The groups are shells around one centre, one inside the other: the same stretched ball of 4 dimensions in 10 sizes.
Known rows, each followed by its group:
[ 31  53 -24  -3  16  13 -21  15  16 -19   4  10  12 -21  -9  71 -12   0
 -20 -44 -86 -56]
voza
[ 12   0   8  -5  18   4  12  36  31   1 -46   4  17 -52 -40  -8  -3  37
 -11  -4  16  -9]
mibi
[ 14  14   6 -12   9   3   8  30  25  -5 -43   7  17 -32 -26  11 -18  38
  -2 -16 -17 -21]
pudo
[-23 -41  32  -6 -24 -28  26 -17 -14  11 -19  -4  -7  43  26 -84  -6  26
  54  36  52  45]
vom
[  7  26 -10   8   7   9 -13   7  -3 -14   2   6  -1 -11 -15  59  -4  -5
 -22 -23 -46 -37]
biku
[ 46  61 -43  10  42  24 -33  26  30 -20  21   8  15 -60 -26  81  12 -18
 -52 -49 -82 -64]
mibi
[ 19  30   3 -20   4   6   5  32  27 -10 -47  10  21 -26 -22  31 -32  44
   3 -31 -47 -37]
sov
[ 53  57 -33  -4  47  25 -19  51  54 -16 -18  11  30 -87 -46  63   0  16
 -47 -50 -66 -62]
mak
[ 25  39 -16   0  24  16 -12  31  25 -14 -17   8  15 -48 -34  61  -7  12
 -33 -35 -52 -48]
pudo
[ -7  -8   7  13   9   2   4  12   0  -2 -15   1  -2 -23 -27  10   9   6
 -18   5  17  -4]
lem
[ 14  -5 -21  32  41   8 -13  11  15   0  26  -5  -1 -59 -29  -3  50 -30
 -46   8  33   0]
lin
[ 22  37  -1 -26 -10  -5   0   8  14 -12 -22  10  15  19  19  18 -39  34
  32 -32 -73 -32]
mibi
[ -7 -30  16   3   2 -14  17   3   6   9 -17  -3   0  -6  -3 -59  11  17
  18  25  51  29]
biku
[ 41  37 -31   5  38  13 -19  23  34 -11  11   4  16 -54 -18  28  15  -6
 -31 -29 -42 -35]
lem
[-22 -45   0  41  12 -12  -2 -29 -25   9  47 -12 -25   4   8 -54  57 -46
 -12  45  77  44]
voza
[ 33  43 -12 -11  27  19  -4  49  42 -13 -43  11  27 -67 -48  58 -18  35
 -31 -41 -53 -53]
mak
[ 24  29 -37  29  35  12 -31  -2   5 -12  52   0  -4 -33  -6  43  37 -47
 -44 -18 -35 -30]
Tenu
[ 37  25 -25   2  33   5 -13  17  32  -6  13   2  15 -42  -5  -2  17  -3
 -14 -18 -25 -19]
vom
[ 35  28 -13  -7  35  14  -2  45  47  -7 -34   7  26 -73 -42  21  -1  30
 -26 -27 -22 -33]
vom
[ 14  23 -25  25  25  11 -24  -1  -2 -12  35   1  -5 -25 -12  47  26 -35
 -39 -16 -31 -28]
lin
[-16   2  35 -30 -44 -19  23  -5 -14  -4 -50   8   3  60  23  -5 -57  54
  61  -7 -36  -6]
mibi
[-12 -41   8  23  10 -15   9 -14  -7  11  17  -9 -12  -3   5 -70  38 -15
   6  39  72  42]
mak
[ 23  12 -28  19  27  -1 -19  -9   8  -5  47  -3  -2 -17  13 -11  35 -33
 -12  -3 -10  -4]
Tenu
[ -8 -33   8  16  10 -11  10  -3   0   9   3  -6  -5 -12  -4 -57  28  -2
   4  30  60  31]
lin
[-22 -23  32  -8 -22 -14  24   1 -11   3 -41   2  -2  23  -2 -25 -22  36
  30  16  23  14]
lin
[-13 -34  26  -9 -16 -24  24  -8  -2  11 -23  -3   0  26  19 -78  -6  30
  48  29  45  37]
mak
[-18  -8  10  12 -14  -8   1 -17 -26  -5   7   0 -14  30   9  10  -1  -8
   7   7  -4   0]
pudo
[ -9   1  33 -33 -37 -19  25   1  -3  -2 -54   8   8  48  20 -20 -54  60
  62  -5 -26  -2]
Tenu
[-24 -22  36 -13 -29 -16  26   0 -13   3 -46   3  -2  32   2 -25 -29  41
  38  14  17  13]
biku
[  4  -9 -14  24  14  -8 -12 -21  -9   0  46  -6 -12   4  19 -26  36 -36
  -4  14  15  14]
sov
[ 31  55 -12 -18  11  15  -9  34  28 -19 -34  14  22 -31 -25  74 -34  33
 -14 -50 -88 -63]
voza
[ 20  26 -12  -4   7  -1  -9   2  10 -10   7   5   7   1  11  14  -7   4
   7 -20 -47 -23]
pudo
[-30 -35  31   4 -22 -18  21 -12 -22   6 -20  -2 -12  31   5 -38  -5  16
  27  29  42  27]
lem
[ -42  -63   40    5  -36  -36   29  -39  -37   16   -1   -9  -22   70
   42 -102    5    9   63   55   78   66]
voza
[-42 -41  48 -11 -48 -29  33 -22 -34   7 -38  -1 -14  72  26 -52 -31  38
  63  31  34  34]
Tenu
[ 39  38 -20 -10  25   8 -10  27  36 -11 -11   7  22 -41 -12  22  -7  18
 -10 -33 -51 -36]
sov
[-18 -40   5  29   4 -15   3 -25 -21   8  33  -9 -19  13  14 -57  40 -29
   5  39  63  40]
sov
[-14 -25  22  -9 -26 -27  18 -25 -16   6  -3  -3  -8  57  43 -69 -11  17
  60  24  20  33]
biku
[  8  27 -10   4  -1   2 -13  -6  -8 -13  13   6  -3  13   8  44  -9  -8
  -3 -22 -56 -31]
vom
[-13  -7  -2  24   0  -3  -8 -19 -24  -5  28  -2 -17  15   5  12  20 -29
 -11   9   2   0]
lem

New rows, each followed by its group:
[-12   0  20  -9 -18  -6  13   5  -8  -4 -35   5   0  17  -5  12 -27  30
  17  -4 -13  -9]
lem
[-35 -48  35  -1 -39 -35  24 -41 -37  11   1  -7 -20  80  50 -86  -7  10
  69  43  48  53]
vom
[  56   56  -41    6   60   31  -25   54   58  -16   -8    9   29 -108
  -58   69   17    3  -68  -48  -55  -62]
voza
[ -6  -8  10  -5 -21 -21   6 -26 -17   0  11  -1  -8  53  44 -41 -10   5
  48  10  -7  16]
biku
[-28 -30  27   9 -13 -10  18   0 -16   4 -28  -1  -9   9 -15 -15  -2  17
   7  22  41  16]
voza
[-11 -29  11  19  14  -3  10   9   2   6 -11  -4  -4 -30 -27 -29  25   2
 -15  24  58  20]
Tenu
[-27 -20  28   2 -21  -9  17  -3 -20   0 -30   1  -9  22  -8  -2 -15  21
  14  14  18   7]
mak
[ -3 -22 -12  39  30   2  -9  -4  -3   3  34  -8 -12 -37 -20 -16  55 -39
 -39  24  52  16]
vom
[  1   0 -23  40  25   5 -23 -15 -15  -6  54  -4 -17 -17  -6  22  47 -54
 -41   6   7  -5]
mak
[ 11  12  -2  -9  -8 -12  -1 -12  -1  -5   8   2   1  30  32 -18 -11   8
  34  -7 -32  -4]
vom
[ -6 -22  25 -11  -5 -12  24  16  13   7 -46   1   9  -9 -12 -47 -11  42
  24  16  37  17]
voza
[ 38  36 -32  15  49  22 -21  35  37 -12   4   5  16 -82 -45  51  24 -10
 -58 -30 -31 -43]
lem
[ 18  13  -5   5  32  15   1  43  34  -4 -36   5  18 -74 -55  27   6  22
 -39 -15   3 -26]
mibi
[-17 -10  38 -29 -36 -18  29   4  -5   1 -60   7   6  41  10 -23 -49  60
  55   3  -7   4]
Tenu
[-48 -49  34  17 -34 -25  18 -38 -50   7   5  -6 -29  65  25 -43   4  -7
  34  43  52  41]
Tenu
[-18 -41  15  19   4 -12  13  -6  -8  10  -1  -7 -10  -7  -8 -55  28  -4
   3  36  70  36]
vom
[-45 -62  37  10 -38 -36  25 -47 -46  14  11 -10 -27  80  48 -95   8  -3
  61  56  72  64]
Tenu
[-44 -41  37   8 -35 -21  22 -24 -40   5 -15  -3 -21  54  13 -33  -9  10
  34  34  43  31]
Tenu
[-33 -44  27   9 -28 -27  17 -36 -35   9   9  -7 -21  61  36 -67   5  -2
  46  40  48  45]
pudo
[ 21  14 -28  23  30   5 -21  -2   8  -7  40  -2  -2 -28  -2   9  35 -34
 -28  -6 -11 -12]
pudo
[-25 -19  44 -28 -45 -24  33  -6 -15   3 -57   5   0  60  21 -36 -51  59
  67  10   1  14]
voza
[ 20  -2  -8   1  18  -7   1   6  22   3   4  -2   9 -21   5 -44  15   6
  10   5  12   9]
mak
[-41 -42  22  25 -23 -20   9 -38 -47   5  22  -7 -30  52  22 -34  18 -23
  18  39  49  36]
mak
[ 43  35 -31   8  48  18 -18  37  44 -10   1   5  20 -80 -38  31  21  -1
 -45 -28 -29 -37]
sov
[ 27  20 -43  42  55  20 -34  10  15 -10  53  -3  -3 -71 -32  39  59 -56
 -72 -11  -5 -25]
voza
[ 12  34  -2 -14 -12  -2  -6  -2  -2 -14  -7   8   5  26  17  38 -31  16
  20 -29 -73 -34]
voza
[  9  10  15 -21  -4  -4  15  24  20  -3 -51   7  17 -11 -13  -3 -31  50
  20 -13 -18 -14]
sov
[ 33  40 -17 -11  15   5 -10  17  25 -12  -6   8  17 -19   1  26 -13  15
   1 -33 -62 -36]
lin
[-19 -27  15  18   2  -6   9   0 -10   4  -9  -3  -9  -9 -18 -18  17  -1
  -8  23  46  17]
lin
[  5   9  24 -33 -18 -11  22  20  17  -2 -61   9  18  12   1 -14 -47  64
  44 -12 -25 -11]
Tenu
[ 20  -1 -13   9  27  -2  -3  10  23   1   9  -2   7 -37  -6 -32  26  -3
  -8   5  17   5]
lin
[  5   1  22 -26 -11 -10  21  20  18   1 -55   7  16   1  -4 -24 -34  56
  34  -5  -8  -4]
vom
[  7  -4 -21  36  34   7 -17  -1   0  -3  39  -5  -9 -39 -19   8  49 -41
 -44   8  22  -1]
lem
[ 12   2  -1  -7   0 -13   3  -5   8   0   3   0   4  13  24 -37  -2  10
  29   1  -8   6]
lin
[  9   2 -14  13   5 -11 -12 -24  -9  -3  44  -3  -9  22  34 -23  20 -27
  14   5 -12   6]
voza
[ 46  40 -30   1  46  17 -15  39  48 -10  -6   6  24 -77 -35  32  12   8
 -39 -33 -38 -41]
lin
[  4  -9   2  13  23   6   4  24  17   1 -20   0   6 -51 -38  -3  18   9
 -27   6  31  -2]
vom
[-40 -37  36   2 -38 -24  22 -28 -39   5 -14  -2 -19  63  24 -39 -14  14
  45  31  33  31]
lin
[ 15   7 -28  33  33   7 -24  -6   1  -6  50  -4  -8 -32  -7  14  46 -46
 -39   0   0  -9]
sov
[  0   4  14 -19 -23 -18  10 -11  -6  -3 -15   4   2  44  33 -26 -29  28
  50  -3 -27   2]
lin
[ 26  30 -12   0  31  18  -6  43  35 -11 -31   8  20 -70 -51  50  -1  20
 -41 -30 -30 -43]
biku
[-14 -21  34 -23 -30 -24  29  -4  -4   6 -42   2   3  43  22 -58 -32  49
  62  16  15  23]
vom
[ 37  52 -35   8  29  16 -28  14  19 -19  24   7   9 -35 -10  67   7 -18
 -34 -41 -76 -53]
voza
[ 20  39   1 -20   4   9   1  33  24 -14 -46  12  21 -24 -25  52 -36  42
  -2 -38 -63 -47]
vom
[ 25  24 -23   7  15  -2 -18  -9   7  -9  36   1   1   2  23   2  13 -20
   2 -14 -40 -15]
mibi
[ 14  -7 -15  20  29  -2  -8   2  13   2  25  -4   0 -33  -6 -29  38 -20
 -17  11  27  10]
lem
[-12 -15  -2  22  -4 -12  -7 -32 -27  -1  41  -5 -20  32  27 -19  23 -32
   9  18  11  16]
lem
[ 35  30 -19  -9  20   1  -9  12  29  -8   4   4  16 -21   7  -2  -1  10
   6 -22 -42 -22]
Tenu
